All rows are made from the same 10 directions, up to rounding. Whole rows:
[[ 1.16  1.56  1.35  2.13 -0.26 -1.92  0.83  0.30  2.82  0.66  2.60 -2.30
  -2.05  0.17 -2.40 -0.70  1.06  0.69  0.71]
 [ 1.94 -0.87 -2.90  2.20 -2.92 -4.17  1.89  1.43 -0.91 -1.05  1.96  1.16
  -2.13 -1.64  0.45 -6.75  3.58 -1.14  0.24]
 [-1.23  2.17 -1.64 -2.58  1.25 -1.62 -1.58  2.41 -2.35  2.61  1.43  0.35
  -1.63  2.99 -0.33 -4.65  2.27 -0.96 -0.29]
 [ 0.83  2.85 -0.52 -4.19  2.10  0.64 -2.53  3.79 -0.31  4.23  2.52 -2.78
  -2.31  4.11 -1.17 -2.63  2.14  1.94  1.21]
 [-3.88  1.26  1.48 -4.32 -0.99  0.26  0.40 -0.74  1.89  3.04  1.41  5.68
   1.10  2.13  0.69 -0.09  0.24  3.55 -1.73]
 [-1.12  2.54 -0.56  2.73  3.54  0.57  1.36  1.17 -3.56 -1.07  0.77 -1.95
  -1.53 -2.74  0.89 -0.84  1.07 -0.85 -5.33]
 [-2.97  0.54  3.63  5.79 -0.16 -1.69  2.08 -1.59 -3.43  4.20 -1.40 -4.03
  -0.99  2.74 -0.02  1.10  3.10  2.46 -1.32]
 [-0.86 -0.30 -0.62  0.01 -2.10 -2.15 -2.99 -2.74  2.38  0.53  1.98  1.12
   2.41  3.09 -3.15 -2.38 -1.20 -1.78 -0.24]
 [ 1.43  3.66  0.22  1.03  3.71  2.33  0.51  3.59  0.10  0.01  2.49 -3.04
  -2.38 -2.96 -0.50  2.57 -2.28 -0.76 -1.80]
 [-1.68  0.61  0.26 -0.61  0.86 -1.41  0.27  1.50 -2.93  2.58 -4.95  0.61
  -0.74  2.00  0.74  1.46  0.91 -2.94  4.98]
 [-0.79  1.09  1.16 -3.10  0.77 -4.34 -1.64  2.03  0.91  0.58  0.49  0.93
  -3.96  4.12 -2.26 -1.42 -1.95 -5.53  7.25]
 [ 0.04 -0.25 -2.50 -0.67  2.25  0.04 -5.11 -3.09 -0.49 -2.10 -3.84 -2.21
   3.94  2.38 -3.09 -0.52 -0.23 -5.11  0.65]]

Rows cut short, each followed by the rest of it:
[-0.79  3.10 -2.02 -1.18  1.32  2.12 -0.89  0.97  1.35  0.80  0.54  2.88
  2.60 -2.28 -0.65  1.59 -2.22] => [-1.39 -2.81]
[-1.05 -0.95 -1.65 -2.77 -1.89  3.68 -1.22  0.47 -0.94  2.01  0.90  4.20
  3.68 -0.25  2.42  1.28 -3.22] => [ 1.95 -2.82]
[ 1.67 -4.47  1.19 -1.85 -2.56  2.65 -2.47 -4.70  3.24 -0.59 -2.28 -1.71
  4.37  2.85 -0.68  2.34  0.49] => [4.64 1.62]
[-2.42  2.12  4.22 -1.19  3.87 -0.96  1.39 -0.40  1.13 -1.23 -0.09 -0.98
 -3.67  0.82 -0.82  2.32  0.02] => [-0.06  0.77]
[ 1.16  0.01 -2.11 -3.03 -0.10 -1.14 -1.72  2.49 -1.35  1.43 -0.22 -0.07
 -1.22  2.43  0.03 -3.50  1.73] => [-1.20  3.17]
[-4.49 -1.81  2.03  1.93 -1.90 -1.73  0.58 -2.19 -3.85  1.14  1.51  2.20
  0.01  2.51  1.73 -1.25 -1.69] => [ 0.07 -3.16]
[-3.47  2.24  1.74 -0.02  3.52  2.17  1.05 -4.47  2.03 -2.19 -2.01  1.16
  2.93 -2.18 -0.61  2.80  2.03] => [ 2.76 -6.51]
[-0.09 -1.02 -0.46  0.89 -6.08  0.24  0.25  1.89  0.82  4.82  4.81  4.33
  1.53  0.54  1.06  0.28 -4.89] => [ 1.39 -0.02]
[ 0.35  0.50 -1.66  0.69 -3.21 -0.55  0.23  5.24 -3.87  6.42  2.91  0.85
 -1.51  1.81  1.96 -2.27 -1.03] => [0.30 1.40]
[-0.21 -4.04  0.01 -2.73 -3.97  0.75 -0.18 -0.38 -0.04 -0.74  1.97  4.57
  0.87  0.54  2.68 -0.30 -3.82] => [1.17 0.65]
[ 0.22  1.86  1.43  3.14  0.59 -3.05  1.62  0.34  1.21  0.05  1.23 -2.17
 -2.87 -0.27 -2.02 -0.91  1.59] => [-1.07  0.92]
[ 0.04  4.18  0.12 -2.86  2.81  0.92 -1.24 -1.31  6.54  0.09 -1.09  0.58
  2.09 -0.44 -3.98  2.19  1.64] => [0.61 0.21]
[-2.57 -3.81  1.28 -1.70 -1.15 -1.07 -0.16 -2.31 -3.42 -0.15 -5.14  1.84
  0.76  3.31  2.33  0.51  0.74] => [-0.65  3.50]
[-2.59  1.44  1.78 -0.93 -2.20 -1.65  0.33  0.91  1.16  5.43  0.20  3.17
  0.03  3.23 -0.64  1.41 -1.08] => [0.27 3.23]
[-1.36 -2.17 -0.41 -1.14  0.16 -3.21 -1.67 -1.98 -1.14 -4.57  0.16  2.01
 -0.95  1.31 -0.49 -2.98 -2.33] => [-5.55  1.16]
[ 0.61 -0.26  0.79  1.85 -1.78  0.39  2.48  1.33  1.29 -1.14  3.70  2.26
 -1.31 -3.65  1.24  1.62 -4.07] => [ 0.10 -1.36]
[-0.85  2.99 -2.93  0.52  1.97 -2.03 -3.34  0.14 -1.09  2.14 -4.31 -0.79
  2.40  2.28 -3.38 -0.76  1.09] => [-6.51  2.86]
[-0.26 -3.83 -0.50  2.88 -3.95 -0.07  3.21 -1.49 -1.61 -2.30 -0.95  4.01
  1.47 -3.82  3.56  0.55 -1.40] => [ 0.45 -1.48]
[-1.59 -2.25  1.89  1.11 -4.15 -1.64 -1.28 -4.99  3.48  1.46 -0.01  1.55
  3.58  3.50 -2.27  0.62 -0.64] => [1.49 0.85]
[-0.75 -2.48 -1.99  1.00 -2.12 -0.75 -2.14  0.45 -4.95  1.04 -0.10  0.63
  1.14  2.19  1.38 -2.02 -2.74] => [-3.52  0.40]
[-2.88  5.46 -1.20  1.52  3.65 -2.46  0.51 -1.03  0.88  0.62 -3.44  1.15
  1.21 -1.19 -3.01 -0.64  4.03] => [-3.54 -1.71]
[ 2.39  0.25  0.26  1.97 -0.34 -0.04 -0.18  2.37 -1.34  2.35  3.54 -5.25
 -2.70  1.52 -0.35 -2.35  1.72] => [ 2.66 -0.47]
[-1.47  1.57  0.59 -4.99 -0.91 -1.54 -0.54  1.11  3.40  1.94  2.69  4.57
 -1.08  2.36 -0.95 -1.66 -0.53] => [0.62 1.96]
[-1.29  2.45  0.02 -0.32  3.56 -1.22  0.18  1.00 -2.89  1.57 -3.16 -2.75
 -1.86  1.81 -0.30 -1.66  5.23] => [-0.28  0.57]
[ 2.35  1.46 -2.41  2.98 -3.18  0.04  3.26  3.46  0.34  3.72  1.15  1.21
  0.13 -3.60  1.27 -1.16  2.72] => [ 2.78 -0.60]
[-1.73  1.00 -1.97  0.46  2.18 -2.64  1.58 -0.36 -3.82 -0.78 -5.58  0.57
 -0.45 -0.54  1.03 -3.51  6.84] => [-1.82 -0.02]
[-4.00 -1.67  3.83 -0.04  0.32 -1.41  0.70 -2.39 -1.78 -1.68  1.51  1.44
 -1.93  2.05  1.15  0.50 -2.73] => [-0.36 -1.55]
[-0.58  0.70  2.36  4.63 -1.72 -4.05  3.66 -2.60  3.44  0.06 -1.87  0.11
 -0.68 -1.15 -2.04  0.63  3.67] => [0.53 1.97]
[ 0.89 -2.60 -2.42 -0.73 -0.54  0.26 -1.78  0.97 -3.09 -1.89 -3.67  1.48
  1.26 -0.43  1.45  1.35 -4.05] => [-6.09  4.26]
[-1.64  2.38  2.71 -1.64  0.71 -1.77  1.57  1.23  1.05  3.34  2.43 -0.51
 -3.55  2.82 -0.50 -2.04  3.88] => [4.16 0.05]
[ 3.52  1.09 -2.14 -1.58 -1.73 -2.29 -0.32  2.18  4.91 -0.22  1.27  1.44
 -0.95 -0.94 -2.49 -1.97  0.42] => [-2.10  5.02]
[ 3.85 -1.08 -0.99 -0.21 -0.32  1.44 -1.88  1.42 -0.15  0.69  2.48 -5.27
 -0.88  1.52 -0.54 -2.27  1.62] => [2.90 0.09]
[ 1.82 -3.21  0.20 -3.62 -1.59 -0.37 -3.29 -2.53  3.62 -3.14  2.57 -0.19
  0.55  2.84 -1.79 -2.13 -1.68] => [0.39 1.71]
[ 1.34 -1.05  2.12  0.64 -0.26  0.88  2.49 -0.39  0.28  1.26 -1.62 -3.42
 -1.32  0.35  1.23  0.50  5.49] => [6.49 0.59]
[ 0.42  1.89  0.94  5.68  0.08  0.45  1.08  0.34  0.87  0.23  2.55 -1.96
  0.05 -3.00 -1.47  3.28 -3.92] => [-1.76 -2.42]
[-0.68 -0.89 -2.62  1.21 -1.32 -3.13 -0.14 -1.94 -1.48 -0.44 -4.27  1.64
  2.06  0.50 -0.42 -3.46  4.13] => [-2.67  1.29]
[ 0.50 -1.48 -0.26 -3.27 -1.67 -0.52 -0.33  2.17 -0.21  0.89 -0.54  2.68
 -1.11  1.36  1.32  0.19 -2.01] => [-1.35  5.03]
[-2.85  0.95  1.52  0.45  1.43 -1.97 -3.26 -2.31 -1.02  1.16  1.70 -2.38
 -0.02  5.15 -2.89 -1.84 -0.66] => [-1.92 -1.46]
[-2.18 -0.96  1.13 -1.37  3.31  2.72 -1.26 -1.67 -3.10 -2.91 -0.51 -0.86
  0.43  0.15  1.64  1.68 -2.35] => [-0.27 -3.93]
[ 0.53  3.00 -0.91 -1.39  3.36 -1.31  2.06  3.49  0.03 -2.47  0.29  1.20
 -4.03 -3.44  0.38 -1.14  0.77] => [-3.02  0.87]
[-1.05  2.49  0.26 -3.37  0.47  0.25  1.73  3.37  0.42  3.38 -0.27  3.15
 -1.65  0.02  1.34  0.52  1.32] => [1.73 1.85]
[-1.64  2.52 -1.28  5.98  0.51 -0.16  0.45 -0.19 -2.67  1.33  1.32 -0.91
  1.64 -2.22 -0.71 -0.08 -1.07] => [-2.25 -5.77]
[-0.55 -0.49  3.16 -1.35  2.99  3.27  0.48  1.56 -2.11 -0.79 -0.48 -2.05
 -2.37 -0.19  2.23  5.32 -4.02] => [0.47 0.86]
[-2.07 -0.28  1.41  0.05  0.31  0.47 -1.21  0.06 -2.08  0.11  4.25  0.04
 -1.04  1.62  0.53 -0.29 -4.32] => [-0.59 -3.24]
[ 4.18  1.67 -2.30  1.86  0.52 -0.25  0.65  5.65 -1.63  1.55  1.17 -3.70
 -3.31 -1.87  0.08 -1.24  0.62] => [-1.80  2.92]
[ 0.28 -6.17  0.47  1.32 -3.18  0.97  1.05  0.21 -6.74  0.24 -2.56 -0.89
 -0.41  1.28  5.21  0.27 -0.70] => [1.49 1.86]
[-1.90  3.52  1.10  1.33  5.67 -0.12 -0.35 -1.22 -1.89  1.11 -6.17 -4.93
  0.08  1.50 -1.96  1.89  5.36] => [-0.90  0.21]
[-1.70  4.69 -0.17  1.71  1.37 -2.81  1.82 -1.27  3.93  1.53 -4.25  2.06
  1.52 -1.54 -3.35  1.30  4.20] => [-1.99  1.57]
[ 0.27  0.33  0.71  2.50 -4.06 -3.07  1.64 -3.19  6.22  1.95 -2.23  2.28
  2.82 -0.02 -3.14  0.94  3.03] => [1.24 3.38]
[-1.28  0.26 -3.61  2.28 -1.63 -0.10  1.75 -0.98 -1.61 -0.60 -2.04  4.80
  3.71 -4.19  1.70 -1.53  1.46] => [-1.12 -4.26]
[-0.59 -4.07  2.80 -0.22 -4.62 -0.91  0.47 -2.73  1.79  1.04  0.15  1.66
  0.86  2.88  0.63  1.15 -1.13] => [3.00 2.90]
[ 0.11 -0.12  0.30 -3.24  3.01 -0.68  1.13 -0.11  0.93 -5.97  0.66  1.42
 -3.12 -2.39  0.82 -1.82  0.66] => [-1.00 -0.76]
[-3.30  0.35  2.47 -0.25  1.04 -0.01  0.74 -0.77 -0.70  0.22 -2.59  2.53
  0.15  0.32  0.65  4.54 -3.45] => [-2.51  1.71]
[-1.34 -2.94  0.94  1.57  0.10 -1.01 -3.51 -4.96 -1.86 -2.50  1.36 -3.65
  1.38  4.12 -1.66 -2.84 -0.37] => [-0.59 -3.36]
[ 2.47 -1.73 -3.62  5.86 -4.74 -0.58  1.86  1.05 -1.76  1.23 -2.05  1.35
  2.85 -3.97  1.36  0.20 -0.55] => [-2.23  1.02]
[-1.31  1.96 -0.42 -0.32 -0.83 -0.40 -1.40  2.83 -0.48  2.86  4.23  2.44
 -0.59  1.01 -0.60  0.20 -5.67] => [-3.28 -0.11]
[-3.64 -0.74  0.11 -0.18 -0.26 -3.27 -0.31 -4.00  0.61 -3.73 -0.85  4.90
  1.35  0.07 -0.91 -1.59 -1.48] => [-4.44 -1.23]
[-1.39  2.25  0.33 -1.88  0.81  1.99 -1.84  2.55 -1.93  6.64 -1.19 -1.06
  0.89  3.86  0.01  2.20 -0.18] => [1.29 1.65]
[ 0.86 -2.96 -0.15  0.93  0.49 -0.52 -2.80 -0.82 -4.40 -0.62 -1.33 -5.22
 -0.64  3.88  0.05 -2.00  0.57] => [-1.52  1.53]
[-0.58 -0.47  0.02 -1.47 -0.10  3.25  1.55  1.24 -2.55  2.02  0.36  0.56
  0.29 -0.68  3.60  0.03  2.07] => [ 5.75 -3.69]
